Each cloud of rows lies close to a flat space through zero, with a little noise off it, and is much wider in some directions of that space than in others. After each cloud: how many dimensions does that space have?
(in the rows, 128 means zero)

[[ 70 177 159 129 148 141 159 110 106 144 172 130  77 124 106]
 [ 91 104 147 198 148 137  72 213 143 134 101 158 129 105 140]
 [128  54 117 225 142 121  75 190 161  98 149 109  78  81 139]
 [195 150 137 116 149  89 143 197 123  91 142 130 145 145 116]
 [174 133  85 160 138 112 103 191 148 106  75 110 158  79 152]
 [124 120 151 167 156 119  75 213 170  90  51 165 138 142 170]
 [ 90 129 127 116 131 159 129 111 127 154  80 178 133 125 126]
 [173 112  89 184 125 108  90 176 146  86 127  83 111  78 143]
 [121  65 147 182 123 117  92 140 146 129 155 100 157 121  80]
 [181 104  70 113 100  96 113 149 135 143 104 113 171 104 222]
 [151 149 132 126 143 149 153 151 102 140 149 122 127 137 110]
 [137 121 108 144 128 156 133 113 123 158 133  70 139 124 166]
 [124  92 107 103 157  92 152 123 174 125  62 176 137 110 182]
 [115 126 147 147 138 129 104 185 124 135 122 160 132 136 148]
 [ 59 108 142 213 146 155  97 138 134 133 165 108  57  86 117]
 [ 62  96 146 114 145 137 157  89 134 165 131 185 101 127 126]
 [140 122 129 144 130 179 119 135 115 154 134  90 118 162 192]]
 : 10

[[126 143 117 149 146 149 128 136  86 134 123 114 137 144 139]
 [135 102 125  86  86 112 134 112 187 116 155 160 116  91 134]
 [131  99 105  87  99 140 145 111 158 119 169 160 121  82 166]
 [114 150 114 152 172 108 149 138  97 150 126  91 127 146 138]
 [127 121 101 107 135 140 147 120 122 132 159 131 124 104 168]
 [133 121 118 117 117 164 126 118 118 117 140 147 129 115 148]
 [119 136  97 128 156 115 162 128 114 144 153 107 121 118 164]
 [118 131  93 122 154 143 153 123  93 141 155 120 124 117 177]
 [122 136 127 144 140 115 133 134 119 134 122 119 128 142 125]
 [122 137 108 140 151 139 139 129  97 136 134 111 131 132 154]
 [135 115 120 114 115 139 133 119 136 122 142 141 127 113 144]
 [146 115 169 122  84 144  91 126 162 100 103 162 132 132  75]
 [133 107 133  95  99  95 133 115 185 123 144 147 115 100 125]
 [119 135 120 131 145  80 143 135 145 146 136 108 120 129 128]
 [111 152  87 152 187 135 162 138  59 155 143  84 131 138 177]
 [136 120 144 119 108 125 117 124 151 116 124 144 128 122 104]
 [102 173  99 185 210 110 154 158  46 164 115  58 135 177 147]]
 : 3

[[129 121 154 131 127 132 118 142 129 130 122 141  96 132 131]
 [ 65 135 115 148 139 148  74 126 163 158 110 168 164 132 126]
 [141 111 181 125 138 121 102 181  95 122 122 150  44 146 137]
 [110 122  72 113 130 118 138 101 140 128 135  93 214 135 119]
 [151 109 124 108 124 116 143 136 104 107 141  92 131 139 126]
 [150 135  35 115 112 117 210  61 148 107 149  63 242 107 108]
 [133 122  79 111 128 120 154 107 130 112 139  81 186 135 119]
 [131 113 197 133 136 127  92 181 104 135 121 165  40 138 136]
 [153  95 133 101 133 108 136 155  96 111 134  86 117 158 131]
 [147 135 110 127 121 128 154 106 131 120 130 111 146 118 122]
 [123 127 175 146 130 136  95 156 124 134 115 162  63 128 139]
 [ 66 133 135 138 138 143  73 137 145 152 117 158 146 138 125]
 [124 101 130 103 131 117 109 159 110 119 131 105 131 156 128]
 [156 127 151 135 127 127 139 138 116 119 126 134  80 123 135]
 [168 128 158 129 122 127 140 139 111 118 130 140  65 123 139]
 [155 123 142 119 124 124 151 134 111 117 132 108 100 129 136]
 [167 135 160 135 126 131 148 131 114 120 132 140  63 112 134]]
 : 3

[[164 104 127 127 119 184 119 102 148 157 130 118 115  76  74]
 [142 151 108 113 102 182 119 100 100 129 106 142 136 128 102]
 [120 176 101 102 113 162 120 103  82 111  99 156 153 148 138]
 [145 137 120 114 115 162 124 109 125 136 115 136 132 121 107]
 [120  96 156 154 154  74 142 158 155 131 159 102 111 130 136]
 [103 233  77  79 103 164 120 105  20  76  61 196 186 196 176]
 [ 63 221  99  93 121  81 142 144  37  63  87 181 182 224 225]
 [143 184  81  98 102 189 115  99  72 114  83 165 155 154 122]
 [ 83 186 113 114 126  94 133 147  75  90 105 158 163 185 186]
 [114 145 124 122 123 109 128 133 104 109 124 136 143 159 158]
 [115 196  90  96 103 154 121 116  55  95  85 172 162 172 159]
 [103 160 124 122 134 100 132 145  96 105 118 145 151 167 169]
 [158  85 141 141 129 157 125 115 169 165 142 103 103  73  82]
 [168 142 100 110 105 204 109  79 119 141 108 135 127  93  84]
 [147 129 128 127 121 169 123 109 133 138 127 137 117 106  97]
 [ 85 177 118 111 128  90 139 154  82  88 101 156 154 188 193]
 [105 164 110 116 127 117 130 130  86 102 110 154 148 156 160]]
 : 2

[[155 133 137 180  81 157  66 111 114  75  66 114 132  63 125]
 [151 154 120 132 118 147 165  93 128  92 146 145 108 100 165]
 [138 142  97 147 122 137 146  90 141  79 116 143 162 100 133]
 [102 128 138 151 159 110 149 125 102 131 134 138  87 100 137]
 [154 160 116 110 117 181 110 138 132 155 111  89 163 161 141]
 [122 144 119 106 146 156 163 133 121 146 148 130 124 145 141]
 [156 117 108 159 148 105 161  62 121  57 101 159 173  98 125]
 [127 133 117 159 112 121 122 130 131 131 140 107 118  92 117]
 [156 109 156 139 151  48 128  93 121 105 138 161 129 134 135]
 [117 109 122 140 118  68 134 103 164 104 109 121 116 112 125]
 [162 132 138 143 129  73 117 108 137 133 156 127 140 138 137]
 [ 98  67 131 184 143 160 141 114  92 127  98 123 120  98 100]
 [121 164 117 121 157 128 128 147 111 137 158 154 151 134 126]
 [ 99 127 113 130 112 157 137 114 163 149 147 136 144 161 158]
 [170 138 115 116 108 193 129 115 128 121 111 108 166 145 135]
 [131 139 131 151 150 173  95 165  84 187 138  94 154 140 109]
 [126 157 132 137 137 100  95 126 138 158 131 118 146 155 152]]
 : 10

[[129 137 153 136 128 123 177 104 117 127 150 137 115 178 110]
 [146  81 144 129 132 153 130 142 159 184 109 111 119 105 132]
 [ 48 119 125  76  58 112 169  96 109 107 123 132 142  80  98]
 [131 128 153 151 153 137 112 149 147 186 147 135 122 194 151]
 [172  80 149 118  99 164 157 115  91 107 133  94 113 158 129]
 [239 127 120 147 114 107  86 149 198 157  79 161 125 141 145]
 [117  93 150 141 183 156  77 132 183 141 115 149 116 110 141]
 [143 144 103 150 128  92  51 121 147 140 103 143 123 154 166]
 [134 166 117 134 106  78 153 137  82  94 145 113 160 150 131]
 [172 128 133 150 143 127 114 121 122  90 117 110 123 133 135]
 [128  63 119 125 133 166  97 109 190 221 103 154  86 113 138]
 [183 159  95 144 135 109  53 144 169 124  91 147 129 117 153]
 [110 113 122 118 128 159 111  86 134 144 119 146  85 146 128]
 [ 56  98 177 119 152 159 148 110 140 192 105 121  96 121 100]
 [120 184 160 175 157  76 143 144 154 110 165 111 163 151 139]
 [ 58 120 168 165 101  52 187  99  77 142 195  77 158 204 153]
 [132 166 132 127 173 109 116 176 140 101  97 164 157  90 104]]
 : 11

[[129 129 125 125 130 132 140 129 136 131 131 138 130 124 133]
 [145 113 122  71 116 182 171 147 110 106 101 159 132 101  98]
 [144 120 127 125 111 144 137 105  80 108 123 109 123 161  95]
 [ 80 131 144 177 135  46 110 117 152 123 149 110 111 164 154]
 [113 118 129 113 129 106 142 120 140 115 122 150 131 124 144]
 [122 136 127 131 140 106 115 127 158 120 123 133 130 124 147]
 [138 144 121 180 139 104  75 106 138 142 144  87 135 155 145]
 [135 151 139 124 138 142 122 145 138 160 140 137 119 107 131]
 [139 153 136 161 132 134 115 128 118 154 155 102 112 149 116]
 [119 116 132 100 120 118 147 122 122  92 108 143 124 134 120]
 [130 154 133 144 145 107  95 129 155 124 129 113 118 134 138]
 [136 122 122 138 117 149 156 120 101 134 143 124 126 148 111]
 [170 133 104 138 126 179 113 119 110 135 127 104 144 133 111]
 [160 108 109  98 107 192 156 126  86 119 113 133 144 121  96]
 [ 95 126 147 134 129  83 126 128 135 122 133 129 113 138 136]
 [120 125 129 115 131 116 147 122 139 124 126 152 130 123 142]
 [137 138 122 157 137 124  81 126 137 140 131  96 135 132 135]]
 : 7

[[ 92 122 165 121 149 112 122 113 145 147 120 121  99 121 109]
 [133 123 105 164 102  97 157 109 132 129 109 155 177 125  98]
 [157 145 111 116 152 115 119 140 119 124 146 133  64 171 102]
 [191 153 148 134 124 135 101 123 128 137 158 122  36 197 119]
 [140 139 121 145 160 132 107 139 112 147 158 147 125 147 131]
 [145 136  94 155 157 150 174 151 120 132 120 126 199 109 143]
 [155 150 158 125 153 157 102 149 108 161 166 136 125 114 132]
 [121 120 144 103 109 127 114 133 113 125 140 139 109 151 118]
 [171 150 129 149 114 122  98 126 119 156 144 139 103 106 102]
 [ 65 117 120 123 137 103 144 137 112 116 114 120 122 133 109]
 [192 128 120 172 155 182 136 141 125 178 141 132 182 132 153]
 [154 153 128 133 151 124 104 128 132 138 147 128  92 114 121]
 [ 92 149 150 142 145  79 108 113 127 139 140 154 124  89  92]
 [176 114 121 131 126 120 132  99 171 140  99 124  76 162 101]
 [126 100 152 113 129 141  90 124 129 182 125 142 119 100 105]
 [ 94 128 111 166 147 115 135 121 128 135 120 129 174  91 137]
 [ 71 124 150 126 111 129 105 133 107 128 140 122 144  94 143]]
 : 10

[[148 115 150 116 103  80 130  83 152 135 143 161 144 151  84]
 [151 115 121 125  25 170 138 160 148 139 113  96 185 132 129]
 [136  74 145 149 116  37 105 127 112 131 112 185  95 197  75]
 [110  91 126 117 155 136  95 134 100 122 104  97 155 144 111]
 [113 138 109 112 136 174 132 130  92 114 140  97 147 101 141]
 [135 160 112 125  84 124 173 128 162 131 150 116 148 135 107]
 [125 150 141 149 203 134 126  90 139 132 142 133 101 130 134]
 [122 112 115 170 113  93 121 129 108 123 135 105 131 136 127]
 [ 97  75 138 171 134 155  49 142 102 111 133 161 152 114 131]
 [141  95 101 214  30 129 127 189 130 139 115 114 139 173 130]
 [119 123 133  85  76  94 126 104 150 112 162 148 188 111  77]
 [150 101 119 133  91 169 135 184 102 142  83 122 115 186 129]
 [119 128 114 121 108 120 131 190 130 125  98 113 114 100 165]
 [111  84 133 180 124  69  82 134 104 121 131 143 123 126 122]
 [111 143 124  91 136 194 127 131 161 122 139 138 175 126 101]
 [124 102 162 130 166  75  83 117 134 129 116 168 102  87 151]
 [138 158  93 118  49 127 179 201 194 144  87  48 162 125 144]]
 : 9

[[105 148 123 153  97 125 127 106  80  92 184 195 170 157 162]
 [133  31  37 164 197 117 208  63 186 164  77 127 122  91  83]
 [128 163 115  99 141 124 121 193 185 112 105 139  80  75  94]
 [181 157  62 152  47 152  72 134 126 143  79  45  73 134 128]
 [179 104 105 137 167  89  74  66 156  85  69  24 100 126  67]
 [140 179 122 194  52  66 212 157  99 117  94 117 131 131 126]
 [ 93 177 117 179  59  77 107 124  62  56  82  77 145 120  82]
 [184  97 123  71  92 148 117  91 118 157  45  98 125 150  70]
 [ 84 110  77 189 101 176 106 193  64 143  51 134 168 161 121]
 [228 143  79 119 181 141  74  80  53 114  82 101 181 181 123]
 [127 105 139 101 161 155  76 143  51 182 187 147 200  90  54]
 [129 163 121  77 123 153 130 170  86 145 141 210 154  79 141]
 [157 120  77  97 124 133 219 165 182 216 239 155 137 104  80]
 [119 123 174 137 169 167 119  71 146 153 192 199 136 146 118]
 [174 113 112  84 154 125 141  80 128 137 129 145 114  86 186]
 [156 138  63  32  89  96  28 203 125  44 210 177 164  96  61]
 [ 82 203 110  70 118 196 147 105 129 137 167 134 115 148 148]]
 : 13

[[151 123 116 116 123 131 129 127 139 129 133 128 127 135 125]
 [170 137 100 116 118 138 129 118 145 132 142 125 131 157 125]
 [104 130 166  87 131 107  83 162 106  51 168 122 161 137 141]
 [164  99  98 123 127 134 157 118 162 175 108 146  95 106 119]
 [140 122 114 132 128 132 141 122 139 148 118 132 115 123 126]
 [183  96  79 130 126 145 176 106 172 199  99 147  86 109 110]
 [127 124 125 136 129 126 140 123 129 145 116 131 120 117 126]
 [132 152 129 116 120 129 103 130 111  88 161 113 155 167 134]
 [137 116 113 140 133 130 149 120 142 161 106 136 109 113 123]
 [156 141 104 130 119 142 129 111 136 134 138 120 132 158 125]
 [161 125 109 104 122 130 123 128 142 119 146 129 137 148 125]
 [150 138 123  95 118 129 104 135 130  85 165 118 152 163 133]
 [101 133 148 136 131 124 121 133 115 120 123 126 132 120 131]
 [126 120 138 107 128 120 116 142 128 106 139 130 136 129 131]
 [109 119 148 124 136 116 123 140 123 118 124 136 127 109 131]
 [ 96 146 138 171 131 135 136 116 111 148 108 121 128 123 132]
 [ 95 149 152 142 126 127 113 132 103 106 135 117 148 137 134]]
 : 3

[[131 150 170 106 137 163 152 135  54 121 183 134 123 149  99]
 [110 197 145 167 109 159 147 128 107  82  91 194 104 131 151]
 [108  97 119 134 105 161  89 166 192 153 114  99 162 120 109]
 [127 126 132 125 126 153 163 129 149 146 119 170 100 129  99]
 [ 98 123 111  96 101 134 109 128 137 131 140  75 156 116 159]
 [118 153 136 105 164 107 133 131 112 162 166  85 129 101 122]
 [165  85 141  88 113 100 141  95 123 163 140 110 118 126 126]
 [152 120 125 133 164 157 116 137 116 133 169 134 151 134 123]
 [110 115 149 156 131 157 116 136 103 133 141 132 135 125 101]
 [108 114 155 127 171 137 122 142  90 156 164 169 138 145  87]
 [152 132 137 150 112 139 144 131 146 135  91 157 128 131  94]
 [109 125 144 138 111 122  87 134 124 115 111 125 124 122 165]
 [102 132 139 149 129 154 160 123 123 139 160 141 131 144 102]
 [122 152 120 139 131 120 125 146 159 130 125  72 124 102 126]
 [ 73 144 109  92 101 113 154 106 137 117 100 105  66  84 166]
 [110 111 122 126  97  90 122 126 171 120  90 134 111 145 145]
 [110 121 128 144 154 172 120 148 115 124 143 169 129 136 104]]
 : 12

[[ 89 100 111 137 147 117 154  50  78 196 149 154 126 175 150]
 [136  74 134 164 170 136  86 138  70  74 124 168 170  38 135]
 [ 97 134 137 136 132 110 160 121 132 157 119 106 107 137 124]
 [122 121 132 136 127 120 128 141 133 118 125 127 122 106 126]
 [140 110 100 142 127 129 126 135 155 155 153 140 131 157 135]
 [112 143  80 153  88 143 142 149 116 134 167 122 116 148 146]
 [125 119 145 128 110 141 125 163 155 110 108 128 149 110 114]
 [113 138 136 126 128 115 144 116 124 129 121 111 107 137 130]
 [ 60 109 143 138 108 118 183  97 130 179 110 118 122 176 130]
 [137 141 134 122 135 115 133 141 160 142 125 112 110 128 117]
 [127 133 125 138  91 163 118 169 122  67 116 121 154 122 133]
 [119 132 153 117 158 106 138  90 111 132 107 115 108 132 128]
 [135 134 120 117  95 155 107 138 105  93 137 150 150 105 131]
 [135 121 117 132 114 138 116 143 128 113 138 142 140 115 130]
 [162 141 143 123 164 138 117 157 150 140 113 111 146 118 109]
 [ 97 119 185 119 130 116 162 143 181 148  71 100 134 135  98]
 [ 99 167 154 112 100 129 184 158 194 181  96  72 113 182  98]]
 : 8

[[106 164 182 148 110  69 196  80 100 136 100 166 130 113  77]
 [132 133 134 113 139 136 133 100  88 152 135 133 162 126 132]
 [122 135 140 128 127 119 140 112 110 134 126 134 139 127 118]
 [122 122 170 111 122 168 149 113  88 156 121 140 154 127 116]
 [151 106  58 130 157 148  46 163 178  90 151  86  92 137 156]
 [146 114 107 118 139 165 103 142 143 127 131 122 122 130 145]
 [119 153 129 135 131  71 151  93  96 137 134 137 153 125 124]
 [130 124 124 137 132 132 113 134 149 106 121 122  98 127 111]
 [103 160 140 147 120  38 166  94 100 129 131 136 146 123 112]
 [103 154 154 139 117  62 169  94  90 138 128 140 152 124 109]
 [100 129 156 112 105 111 163 127  74 170 147 130 190 138 152]
 [135 147 125 136 141 100 135  98 118 126 124 137 127 119 112]
 [123 137 153 115 125 129 157 103  84 161 128 145 167 126 131]
 [132 136 110 142 134 103 121 127 149 109 126 126 108 124 123]
 [137 132  86 136 151 100  90 122 140 104 143 107 115 129 134]
 [125 139 111 143 138  84 116 115 133 103 132 117 111 127 113]
 [124 133 154 115 111 135 170 124 104 166 123 153 163 126 143]]
 : 5

[[105 140 119  96 170  44 113 126 125  86  90  72 137 134  99]
 [169 163 142  87 127 145  96 171 117 154 184  82 169  69 104]
 [107 157 214 148 149  87 163 102 123  75 137  50  86 170 140]
 [ 92 134  94 125  89  70  85 164 156  79 121 104 134 122 147]
 [109 145 152 147 125 125 117  84 149 183  96 236  96 130 186]
 [ 88 109 118  55 112 196 156 169 187 165  89  96  53 148 104]
 [ 92 178 134 141 124 145 192 148 167  94  61  97 127 181  72]
 [ 67 156 181  91 195 115 176 140 222 131  80  79  63 174 135]
 [112 229 114 104 194  87 121 186 201 117  54  34 153 128  66]
 [195 149 116 136 165 194 113 132 119 174 123  63 108 110  88]
 [ 62 160 125 115  89 165 171 156 198 133  50 140  82 171 114]
 [137 182 171 145 110  43  63 134 121 127 199 177 190  67 196]
 [ 96 163 189  54  76 119 170 140  87 106 126 100 133 140  69]
 [116 224 202 178 130  62 129 130 138  67 128  43 128 146 136]
 [148 113 134 138 128 174 118  84 112 168  93 114  41 144 136]
 [133 170 113 119 178 111 108 157 173 150 116 117 155 107 122]
 [126 116 188 155  73 121 166  83  59  88 157 144 121 155 135]]
 : 9

[[141 145 162 108 137 168 155 153 123 129  90 167  58 138 142]
 [130 152 176 102 103 167 160  91 143 100  89 177  45 135 149]
 [ 86 142 138 147  40  92 109  85 201  99 170 176 123 100 211]
 [ 49 109 157 169  68 113 104  92 182  80 149 156 123 132 139]
 [ 28  81 141 159  55  78 132 132 197 103 147 175 154  32 135]
 [208 117 127 111 104 150 164 112 108  64 116 133  72 167  73]
 [120 138 106 165 101  78 110 120 122 168 171 137 180 106 141]
 [119 119 110 145 136 123  89 173 146  92 144 110 134 178 132]
 [143 142 164  88 134 151 176 115 109 141  72 174  79 106 133]
 [150  80 185  47 175 176 206 127  93 192  47 145  89  66 149]
 [124 130 129 147  76  90 131 115 136 117 138 177 124 126 150]
 [ 49 182 125 228  23  77  42  93 209  78 214 177 132 189 194]
 [ 84 155 189 143  58 162 138  15 180 132 150 165  78 109 187]
 [112 154 134 151 143 138 110 161 128 161 133 138 113 145 137]
 [209  99 134  95 169 180 169 108  74 128 101  82 103 150  63]
 [106 111 180 119 129 152 145 104 124 138  89 163  89 142 154]
 [189 217  89 141 165 160  66  93 120 172 196  46 150 205 176]]
 : 9
